There are 8 hidden switches. A switch that is on adds its own fixed numbers to the row, and there is some noise. The rows also spread widely along 13 directions, which tell nothing about the answers.
(in the rows, 128 means zero)
Known rows, each followed by its switches (1 for on, 0 for off):
[125 113 139 153 105 132 115 130  94 133 137 106 110 134 169  94 126 187
 121 125  98 106  96 161 106  77 181 103 167 138]
1 1 1 0 1 0 1 0
[114 149  76 115 134 126 120  90 128 133 128 137 142 129 117 150 156 151
 106  70 125 136 101 141 114 122 123 145 102 136]
0 1 1 0 1 0 1 1
[143 110 124 108 197 118 130 132 159 109 121 106 157 111 168 148  51 105
 102 120 132 103  78 159 109 190 105 131  46 120]
0 1 0 1 1 0 0 1
[121 119 107 146 141 146 138  90  95 127 146 171  90 146 161 160 145 152
 126 103 107 137  77 142 132  96 133 155 104 116]
0 0 1 1 1 1 0 1
[ 97 109 114 143 148 138 133  99 182 138 136 150 131 172 144 169 152 131
 148  69 144 127 134 133 129 141 130 177 123 123]
0 1 1 0 1 0 0 0
[103  92 120 132 146 106 116 116  94 117 151 161 125 172 117 144  90 117
 151 127 133 127  99 200 143 133 150  99 109  55]
0 0 1 1 1 0 0 1
[105 113 150 126 122 109 130 145 136 138 129 151 129 150 141 160 131 134
 160 134 114 109 153 154 142 105 134 127 140 156]
0 0 1 1 1 1 0 0
[120  92  78 125 139 128 129 116 120 131 130 131 119 117 130 137 147 132
 127 102 130 136 130 151 134 126 144 114 136 142]
0 1 1 1 1 0 0 1
[ 94 109 134 137 115 128 130 129 150 110 135 142 112 134 147 135 166  98
 141 130 114 108 134 149 145 108 145 135 110 153]
0 1 1 0 1 1 0 0
[ 89 197  78 134 146 136  77 118 139  99 150 145 154 142 128  79 161 129
 107  74 131  89  81 168 115 108 142 146  99 120]
1 1 0 1 0 1 1 0
[145  37  94  86 166 115 147 125 101 137  80  89 115  88 128 143  58 128
 129 144 110 146 142 140 132 149 161  95 120 159]
0 1 0 0 0 0 1 1
[128 101  81 119 178 100 140 126 102 143 150 183 132 146 125 146  76 168
 150 109 115 122  99 174 119 133 130 123 106  92]
1 0 0 1 0 0 0 1
[123 119 101 143 118 111 133 176 140 133 130 121 106 117 163 162 140 110
 168 103 122 111 167 137 130 141 122  91 118 128]
1 1 1 0 0 0 1 1
[129  35 141 147 135 129 163 136 127 139 111 110 100 151 145 138 105 177
 153 155 111 112 130 127 153  90 166 119 153 141]
0 0 1 0 1 1 1 1
[ 88 149  92 134 123 145  91 110 132 101 135 148 138 143 114 110 206 117
 128 102 130 109 125 145 155  76 145 141 146 156]
0 0 1 1 1 1 0 1
[135 137 188 111 145 140 115 133 148 146 102 109 136 114 123 157  89 130
  80 182 159 123 122 147 135 160 119 117  96 165]
0 0 0 1 1 1 0 1
[133 132 137  89 130 103 134 131 152 151 120 125 158 116 130 142 116 155
 107 142 113 106 138 145 113 119 124 134 136 184]
0 0 0 1 0 1 0 1
[100 112 114 123 121 110 120  98 137 166 160 201  86 136 146 186 122  80
 132 103 119 165 141 191 129 185 163 166  96 105]
0 0 0 1 1 1 0 0
[134 110 104 114 147 101 126 123 100 102 134 131 114 113 198 140 104 101
 131 107  67 115  86 173 112 119 152 134  87 129]
0 0 1 1 1 1 0 0
[117  12 120 155 170 175 135  82 116 132 104 108  60 191 202 143 104 141
 189  82 119 150 138 116 149 113 193 174 192 106]
0 1 0 1 1 1 0 1
[105 167 124 142 132 155 107  99 138 120 128 126 147 168 111 137 177 156
 112  99 154 117 109 125 135  96 105 134 131 123]
0 0 1 1 1 0 0 1
[117 103 149 146 122 142 120 129 128 109 131 111  89 153 172 130 126  94
 141 139 125 111 122 151 142 127 147 112 122  88]
0 0 0 1 0 1 0 1
[ 99  98 124 130 125 128 126 115 124 121 137 142 110 141 130 131 132 100
 116 146 111 120 110 165 156 110 166 133 102 133]
0 0 1 1 1 1 1 1
[118  88 130 152 147 146 176 142 188 167 128 150 129 119  82 145 150 194
 102 164 172 115 145 111 149 127 108 121 109 186]
1 1 1 0 1 0 0 0
[ 87  73  99 140 190 155 118 121 118 106 104 139 111 199 134 142 114 116
 201  97 128 120 142 124 183  82 163 155 137 118]
1 0 1 1 0 1 1 1
[119 122 106 142 136 136 128 125 126 135 128 147 100 141 139 159 151 148
 145 104 141 130 135 138 132 122 132 127 122 120]
1 1 1 0 0 1 0 1
[107 122 119 113 129 108 113 119 137 124 137 129 143 149 144 121 129 133
 134 104 115 106 121 175 116 109 160 134 145 134]
0 1 1 1 0 1 0 0
[119  47 117 141 171 128 165 132 206 157 131 135 123 171 155 183 112 130
 168 100 145 118 167 117 150 151 138 170 145 135]
0 0 1 1 0 0 0 1

New rows. What belongs after each?
[118  66 142 161 126 158 127 139 114 122 108 106  82 127 144 129 131 138
 141 153 143 122 131 139 162 108 174  96 149 142]
0 1 1 0 1 1 1 1
[121 151 192 137 133 135 131 124 142 112 122 116 142 165 181 163 115 140
 135 124 106  96  95 124 115  99 103 145  96 137]
0 0 1 0 1 0 0 0
[131 115  95 134 162 129 147 128 187 128 123 120 149 136 120 116 154 187
 102 115 138  91 110 115 123 111 127 150 111 154]
1 0 1 0 0 1 0 0
[138 126 159 149 155 161 113 126 173 160 132 115 121 132 195 148 120 158
 104 109 135 118 124 127 107 124 162 173 160 187]
1 0 1 1 0 0 0 0
[132 129 115 137 135 165 112  97 114 153 122 122  96 101 125 128 145 154
  53 145 141 151  95 143 135 123 168 135 107 167]
1 0 1 1 1 1 1 1
[ 66 161 109 154 130 122  88 150 135  68 150 153 146 160  83  96 158  73
 132 131 156  81  95 192 170 121 125  85  57  65]
0 0 1 1 1 1 1 0
[ 98 141 143 112  98  89 135 144 132 128 134 152 132 155 118 149 147 118
 155 148 101 104 151 160 135  98 124 109 106 129]
1 0 1 0 0 1 0 0
[103  93 157 133 114 136 133 108 151 130 137 150 102 140 146 139 145 106
 120 158 115 122 125 147 148 119 160 153 114 150]
0 0 0 0 1 1 0 1
[111 147 138 114  86 104 129 125 121 148 132 138 113 141 123 158 148 124
 123 143 107 125 143 153 130 109 141 116 109 133]
1 0 1 0 0 1 1 1
[123 152 138 138 114 131 123 142 119 168 137 180  88 107 145 188 143 134
 140 123 130 146 162 141 121 144 122 117 120 150]
1 0 0 0 0 0 0 0
[110  73 133 141 174 166 134 127 137 117  98 107 120 153 112 118 122 137
 135 164 149 115 139 106 174 104 126 117 123 148]
1 0 0 1 1 0 0 1
[130 119 127 108 135 112 130 142 130 136 137 142 138  93 134 129 109 131
 102 157 113 109 120 160 123 128 133 107 117 170]
0 0 0 1 0 0 0 1
[ 94 108 105 125 165 147  98 131 146 104 118 127 106 135 133 127 128  56
 142 127 154 124 146 157 161 158 147 123  92 115]
1 1 0 1 0 1 0 1
[122  77 157 193 140 157 128 140 141 129 148 146  87 154 172 132 119 163
 154 125 147 108 110 146 138 130 156 121 148  94]
0 0 0 0 1 0 0 0
[115 108 103 117 123 109 121 136 128 115 119 147 109 105 157 165 159  82
 152 114  93 128 156 147 142 124 144 130 106 165]
0 0 1 0 1 1 0 0
[ 73 139 137 130 151 156  87 116 119  97 124 141 155 171 117 105 128 116
 151 116 135 100 112 151 158  78 142 135 136 148]
0 1 0 1 1 0 1 1
[ 84  95 113 127 154 141 132 135 154  91 109 131 135 151  88 118 160  89
 151 155 142  98 149 121 191 108 108 117  93 142]
0 0 0 1 1 1 0 1
[139 152 148 112 151 122 118 118 148 139 126 126 129 131 164 183  96 115
  99 115 137 127 104 159 110 165 122 145  82 121]
0 0 1 1 0 1 0 1
[143  86 147 160 148 137 136 142 201 132 113  77 121 159 209 165 128 138
 155  81 131 102 145 104 116 151 131 154 144 122]
0 0 1 0 1 0 0 0
[129 104  59 129 166 149 119 124  86 128 113 160  94  88 113 127 148 151
 118 128 129 144 123 134 152 114 139 113 115 163]
1 0 0 1 1 1 0 1
[101 120 143 114 155 117 120 130 136 115 125 145 151 154  99 149  96 102
 134 152 147 112 122 163 153 146 104 106  80 107]
0 0 0 1 1 0 0 1
[104 119 130 123 137 107 125 141 146 154 131 152 133 155 124 162  94 128
 155 108 134 121 154 163 130 151 134 122 126 113]
0 0 0 1 0 0 1 0
[ 96  79  93 141 168 141 151 123 191 123 111 130 113 156 134 155 138  92
 152 100 135 120 151 107 167 154 118 167  79 129]
0 0 0 1 1 1 1 0
[ 99 124 125 122 148 128 100 129 131 106 109 129 129 165 117 137 138 104
 159 121 134 115 143 149 151 111 148 123 115 114]
1 0 1 0 0 1 0 0
[149  87  59 100 178 104 153 108 141 141 120 118 130 116 151 166 104 128
 109  95 105 141 115 134 115 161 122 148  76 134]
1 0 1 1 1 0 0 1
[154 180 138 149 167 128  76 202 102 118 151 167 125  76 217 154  93 138
 142 118 118  86  97 182 108 120 141 109 127 176]
1 0 1 1 0 1 0 1
[ 97 135 110 142 150 128 118 127  95 117 148 182 124 156 111 145 133 128
 144 130 131 123 105 163 153 101 118 111  93 107]
1 0 1 1 1 0 0 1
[127 149 125  92 127 120 129  94 101 129  95 109 115 127 148 155 125 128
 111 117  96 142 119 133 103 133 113 129  75 131]
1 1 0 0 1 1 0 0
[104  80 102 136 130 139 152 117 178 114  99  88 103 159 145 138 184  89
 157 108 114 122 183  79 156 126 114 140 107 131]
1 0 0 0 1 0 0 0
[112 188  96 105 145 128 110  88 116 148 133 193 125 117 145 204 143 104
 118  65 112 161 119 143 111 155  93 173  67 151]
0 0 0 1 1 0 0 0
[134  85 131 132 128 109 143 132 163 144 155 144  96 131 202 143 113 118
 134 129  87 108 123 155 112 139 171 160 119 133]
1 0 0 0 0 1 0 1
[123 131 154  96 123 125 144  98 160 148 101 101 138 144 104 175 132 123
  84 153 141 137 138 127 137 146 100 132  84 145]
0 0 1 1 1 1 0 1
[114  87 105 113 138  99 131 116 149 145 135 136 143 152  99 110 113 170
 122 133 140 112 125 175 120 141 157 121 134 107]
1 1 0 0 1 1 0 1
[156 148 145 142 114 128 115 148  95 141 134 116  77  99 176 143 109 137
  96 150 132 126 108 167 106 159 133  76 102  94]
1 0 0 1 0 1 0 1
[121  84  94 153 172 143 147 130 111 127 126 140 100 137 128 126 108 161
 139 122 142 126 110 138 138 135 118 103  99 100]
1 1 0 1 1 0 0 0
[124 150 147 133 156 153 111 108 168 154 117 130 147 157 181 178 139 164
 134  67 129 124 135 108 112 110 124 194 163 192]
0 0 1 1 1 0 0 0
[ 76 159  82 146 152 134 119 125 183  93 150 153 174 186 126 135 193 124
 166  54 145  80 123 123 144  98  81 161 114 122]
0 1 1 1 1 0 0 1
[ 95 100 200 133 112 124 151 134 144 119 121 119 139 180 109 134 116 140
 143 185 125  91 129 140 152  80 127 103 124 126]
0 0 1 0 0 0 0 0
[125 104 131 111 145 140 110  91 123 146 107 109 126 145 133 160 117 132
 110 116 139 151 131 145 132 135 152 136 144 136]
0 0 1 1 1 0 0 1
[ 98  75 147 159 172 177 135 139 209 111 127 125 132 111 118 109 155  99
  86 180 164  95 124 118 183 120 145 148  98 211]
0 0 1 1 1 0 0 0
[123  76 108 122 129 118 152 126 152 128 114 110 106 123 134 127 133 132
 132 128 122 117 143 138 127 143 140 112 118 124]
0 1 0 0 0 1 0 0
[135  91  40 112 181 111 114 131 108  88 122 113 157 111 106  88 119 146
 118 106 126 101  88 165 132 111 148  88 121 110]
0 0 1 1 0 0 0 1
[124  95 163  99  82 138 173  64 183 155  85  55 112 160 129 165 186 134
  84 149 111 144 162  74 134 109 122 164 124 169]
0 0 1 0 1 1 0 1
[121 110  94 109 175 138 118 115 124 130 110 126 131 118 128 137 110 129
 118 115 138 134 126 138 134 144 125 130 103 152]
1 1 0 1 1 0 0 1
[114 146  97 136 122 130 124 114 128 122 146 138 104 134 165 143 169 111
 118  98 113 123 113 147 122 123 125 138  94 122]
1 1 1 1 1 1 0 1
[121 145 165 114 148 143  93 142 117 120  89 114 113 127 145 170 113  99
 137 145 136 129 149 140 141 128 140 116 107 158]
1 0 1 0 0 1 0 0
[ 97  72 106 130 123 116 119 114 156 117 140 125 134 170 107  95 142 127
 146 122 134 104 137 163 142 118 174 114 165  86]
0 0 0 0 0 0 0 1
[109  94 151 146 152 134  96 133 130  97 105  99 110 185 175 155  95  86
 192  95 137 117 143 147 141 155 141 111 125  53]
0 0 0 0 1 0 0 0
[127 134 142 128 155 154 107 135 125 101 100 123 140 100 136 104 137 164
 106 149 121  95  97 124 134  84 133 127 124 199]
0 0 0 0 1 1 0 0
